There are 5 ways to turn a row about zero (a turn may also mirror it). The second row of each pair is the first, turned, with some noise. The first 45 pairs use one turn. New pairs use 2 turns, one after the other, and a turn may come again.
In the rows, 128 means zero.
Known pairs, each followed by its turns in order:
[113  93 165 148 134 133  84 177]
[108 188 136 111  94 150 144  89]
Q894

[135  98 134 161 178 110 137 170]
[142 168 144 159 114 139  96  78]
Q894

[173 117 108 153 134  91  92 127]
[ 88  96 127 109 109 104  83 143]
Q70

[177 148 148  88 111 160  97 127]
[101 106 152 191 120  99 152 142]
Q70

[119 137 134 118  92 138 130 163]
[132 133 147 115 108 143 148 160]
Q894

[ 81  94 131 156  88  80 133 104]
[ 90 100 154 122 100 144 184 163]
Q34

[140 176 136  98  87 159 113 178]
[148 189 133 106 158 101 180 125]
Q147

[120 169  83  92 152 123 121 134]
[160 107 109 163 132 143 113 175]
Q70

[123  79 176 154 121 172 148 168]
[131  90 145 154 139 139  42 141]
Q237

[ 97 152 146 176  97 173 160  97]
[ 98 159 141 141 146 151  81  65]
Q237

[169 142 155 107 108 153 135 165]
[116 117 175  92 136 128 102 165]
Q237

[105 145 146 109  96 133 138 113]
[107 111 125 104 125 142 126 164]
Q894

[116 118 159 132 131  96 173 154]
[103 150 110 153 103  87 112 136]
Q147

[136 102 120 178  93 125 155 174]
[173  86 159 131 167 133 105 101]
Q237

[100  96 124 136 161  91 116 117]
[121 136 112 121 112  98  90  93]
Q894

[100  85  86 127 130 160  95 171]
[109  64  96 135 172 104 128 136]
Q237

[ 98 165 151 101 142 163 156  97]
[129  99 174 106 135  76 131 159]
Q147

[127 171  79 153  79 123  98 171]
[125 101 154 106 203 133 172 109]
Q237

[170 110 107  98  90 163  84  89]
[169 136 151  67 110 184 136 124]
Q147

[178  87 111 117 157 179 133  80]
[153 111 194 115  93 168  99 106]
Q147

[178 167 148 106 120 176 123 149]
[141  99 162 185 123  92 140 125]
Q70

[157 112  95 106 107 160 113 114]
[105 103 124 168 105 157 126 118]
Q70

[127 123  86 134 136 149 124 155]
[128  88 111 104 154 126 132 112]
Q237

[177  92  97 143 141 104  89  99]
[184 146  73  99 143 127 144 154]
Q237

[164 133  96 178 100 130 148 105]
[168  67 127 138 126 142 142 108]
Q894

[166 146 175 134  91  95 127 128]
[ 98 135 148 123 148 162 151  70]
Q34

[ 96  87  78 166 120 147 121  95]
[ 85  96 122  91 148 174  90 105]
Q147

[135  94 170 146 141 145 128 100]
[133 160 150 159  90 147 124 122]
Q34

[ 96 168 131 100 160 110 169  89]
[153 145 100 135 192 148 150 166]
Q70

[136  96 146  93 168 113 140 117]
[ 93 140 154 134 148 104  91 106]
Q894

[160 109 131 166 102  92  88  95]
[ 90 118 172 106  86 117 139  88]
Q34

[ 83  78 167 138  79 175 121 120]
[117 190 141 133  92 146 162  64]
Q70

[114 155 157  92 147  82 170  80]
[150  77 111 132  91  72 116 173]
Q147

[107 162 178 144 144 136 109  92]
[ 81 126  70 127 145 163 134 125]
Q894

[126  83 152  89 156 171 107 179]
[133 135 206 128  90 149 161 146]
Q70

[121 120 105 117 138 108  77 135]
[124 115 101 136 152 120 165 150]
Q237

[ 91 106  81 144 123 122  91 166]
[137 122 141  80 127  85 142 173]
Q34

[103 132 150 122 165  90 163 150]
[140 137  88 100 121 183 139 141]
Q34

[130 133 165 151 122 155 170 107]
[117 144 162 131 132 106  94 171]
Q147

[101 117 168 105 146 104 121 124]
[153 137 108 127 102 155 165 122]
Q34

[ 99 126 168  98 150 170 121 140]
[104 185 120 107 161 140 132 146]
Q894

[ 97 175 137  94  80  94 144  87]
[ 95  78  93 163 147 132 185 105]
Q34

[149 169 163 148 164 168 171 114]
[152 130 189 163 152  92  96 150]
Q147

[101  87 129 118  91 170 149  99]
[134 119 162 192 125 125 142 166]
Q34

[166 155 160 149 154  78 164 133]
[132  96 120  92 178  73 129 147]
Q70

New pairs. What belongs after each?
[ 94  91  81 166  93 138 177  79]
[ 99 135 174 127 161  59 169  88]
Q894 Q894

[117 100 178 135 161 124 111 128]
[131 111 154 168 163 143  93 104]
Q147 Q237

[ 79  91 116  91 146 139 155 101]
[176  96 148 108 163 128  95 126]
Q34 Q237

[ 90 100 142 148 161 158 138 178]
[129 144 190 126  92 107 135 159]
Q237 Q34

[104 151 153 112  79 134  89 101]
[111  67 155 104  97 101 125 136]
Q147 Q237

[164 143 166 163 176 159 137 171]
[114 145  69 156 139 117 178 173]
Q34 Q894

[141 106 171 113 145  92 165 120]
[124 145 151 185 141 103 100 134]
Q34 Q34

[151  79 177  95  98 137 156 158]
[ 98 154 203 130 156 121 154 111]
Q147 Q237

[159 147 129 117 100 153 136  82]
[126 126 150  92 123 124 125 183]
Q147 Q237

[165 120 126  94 110 132 119 101]
[109 141 140 128 128 125  79 116]
Q894 Q894

[128 152 119 102 167 157 126  93]
[151 135 180 115 139 112 106 115]
Q70 Q70

[169 102  96 103 143 114  98 123]
[101 111 125 169 142 140 129  77]
Q147 Q70

[116 126 118 145  89  87 167 171]
[148 126  72 141 119 147  84 162]
Q147 Q70

[130  87 147 161 167 178 153 175]
[ 69 148 165 136  69 155 100 110]
Q237 Q70

[112 125 109 118 114  95  80 103]
[137  98 143 139 118 186 138 114]
Q147 Q70

[120 150 100 139  94  89  92 116]
[136  85 144 144 126 179 112 141]
Q147 Q70

[141  83 101  83  85 135 164 173]
[138 135 142 119 135  63  59  93]
Q70 Q237

[140 111 151 145  85 154 117  90]
[164 162 123 134 174 107 139 117]
Q147 Q34

[119 106 113 102 156  85  90 140]
[177  94 140  94 141 129 116 119]
Q147 Q894

[104 176 143 155 110 114 125 146]
[166 137 138  95 130 127 171 133]
Q70 Q237

[151  95  79 130 121 143 138 160]
[ 97 141 169 116 111 101 142 163]
Q34 Q70

[110 107 143 104 168  93  78 143]
[183 152 124  85  97 102 115 124]
Q34 Q147

[104 126  88  83  94 103  91  95]
[ 87 101 108  61 137 146 149 112]
Q34 Q70

[156 129  97 156 126 152 126  79]
[132 119 106 149 158  88 147 151]
Q237 Q894

[ 85 151 129 167 158 131 120 148]
[121 143 144  81 133 147 158 168]
Q70 Q237

[175 172 132 139 111  80 136  95]
[ 99 157  71 156 131  95 119 102]
Q34 Q237

[125 168 167 175 177 164 173 110]
[161 112 126 180 124 193 131 182]
Q147 Q237

[141 152 106 114  98 133 128 163]
[170  97 124 123 129  96 114 128]
Q147 Q147

[126  95 178  90 110 125  77 149]
[103 123 112 172 140 180  90  89]
Q34 Q34

[124 152 119 137 157 154 161 163]
[109 159 115  97 163 101 110 150]
Q147 Q70

[109 171  87 120 136 156 107  99]
[135 110 164 155  67 125 123 106]
Q147 Q147

[164 154 102 124 111 102 151 118]
[130 101 137 102 124 103 101  82]
Q147 Q34

[ 95 174  84 154 161 151  81 120]
[117  62 109  69 143 119 159 123]
Q34 Q34

[102 156  81 105  90  92 150 175]
[146 141 108 104  92  89 192  91]
Q147 Q237

[157 142 168 107 131 145  96 110]
[144 141 107 124 137 138  74 144]
Q894 Q894

[156 174 111 168  94 147  79 134]
[155 133 183 150 175 154 144 162]
Q237 Q70

[ 87 170 112 179 172 176  78 157]
[ 63  89 200 100 145 137 114  86]
Q237 Q147

[101  93 130  95  88 148  94  78]
[134 114 126 142 122 157 208 107]
Q237 Q237

[124 105  94 169 152 160 159 173]
[116 108 155 110  78 187 120 119]
Q237 Q147

[174  99 175 112 166  92  91 149]
[144 196  84 124 176 117 113 114]
Q894 Q70

[154 126 122 118 132 134 149 139]
[139 146 131 126 112 105 122 122]
Q34 Q34

[175  85  95 155 163 160 158 157]
[100 158 119 151  88 151  84  62]
Q894 Q34

[152 108 172  83 150 150 165 142]
[147 129 113 156 175 152 179 104]
Q34 Q894

[117 109  95  96 133 104 173 151]
[182 150 168 117 134 128  99 134]
Q34 Q34

[129 137 166 170 124 145  94 148]
[162 147  94 150 151 102 140 146]
Q34 Q70

[132 116 148 109 144 175 139  86]
[105 126 115 147 103 181 101 102]
Q70 Q237

[146 170 146 121 158 148 161 116]
[113 129 122 121 108  69 102 135]
Q34 Q34

[ 85 106  90  78 173 106 143 107]
[170 116 200 129 116 106 156 105]
Q34 Q894

[102 163  88 161  91 174  82 168]
[152  39 108 151 127 121 162 103]
Q894 Q70

[117 126  87 140  96 124 134  90]
[112 124 140 155 108 164 133 162]
Q147 Q70

[174 114 121  91 114  98 153 172]
[161 102 146 152 117  69  97 122]
Q70 Q237

[179  85 167 111 159  93 173  77]
[144 108 113  60 162 150 198 107]
Q34 Q894

[136 110 141 101 171 168 161 114]
[ 91 164 123 110 122  84 155 114]
Q147 Q70

[126 117 178 164  83 107 136 125]
[128 171 128 134  97  92 176 100]
Q70 Q237

[ 78 176 136  80  80 150  90 163]
[141  98 114 186 110  70  69  94]
Q34 Q147

[104 123 171 130 179 142  98 133]
[ 71 156 139 149 127 121  99 153]
Q147 Q147

[161 150 135 109 147 122 150 141]
[112 130 147 161 134 150  97 139]
Q34 Q70

[ 80 173 133 107 174  99 107 106]
[150 120 127  81 141  74 154  76]
Q34 Q237

[163 147 110 131 147 177 106 102]
[159 123 126 172 153 123  84 106]
Q894 Q894

[ 94  82 124 170  80 121 164  79]
[149 152 153  72  91 195 110 126]
Q34 Q894

[130 144 144 156  77 167 150 154]
[128 177  73 107 107 137 134 152]
Q34 Q34

[159 110 147 149 115  89 147 175]
[ 89 119 100 105 116 145 179 149]
Q70 Q70

[ 81 109  87 112 168 111 106 133]
[172 108 113 129 132  93 127  74]
Q237 Q237

[161 104 174 117 130 154 124 139]
[149 161 143 102 152  97 152 119]
Q237 Q34

[175 143 116  88 145 129 137 179]
[112  56 119 157 138 149 131 127]
Q147 Q894

[114 154 146 107 124 143 159 103]
[146 118 131 118 136 146  85 103]
Q34 Q70

[177 131 152  98 143 167 139 164]
[ 99 104 142 149 146  92 120 181]
Q237 Q237

[120  85 114 125 104 126 117 157]
[128 110 148 164 162 118 152 133]
Q70 Q34

[158 126  95 123 116 154 138 121]
[102 116 121 134 155 111 154 130]
Q147 Q894

[116 167 176 169 129 162  78  85]
[169 205 135 105 149 155  93 157]
Q147 Q34

[165 106 129 143 174 115 135  87]
[124 107 117  81 117 122 179 133]
Q34 Q894

[ 96 140  98 115 160 163 163 149]
[ 87 104 119  74  95 152 127 142]
Q237 Q147

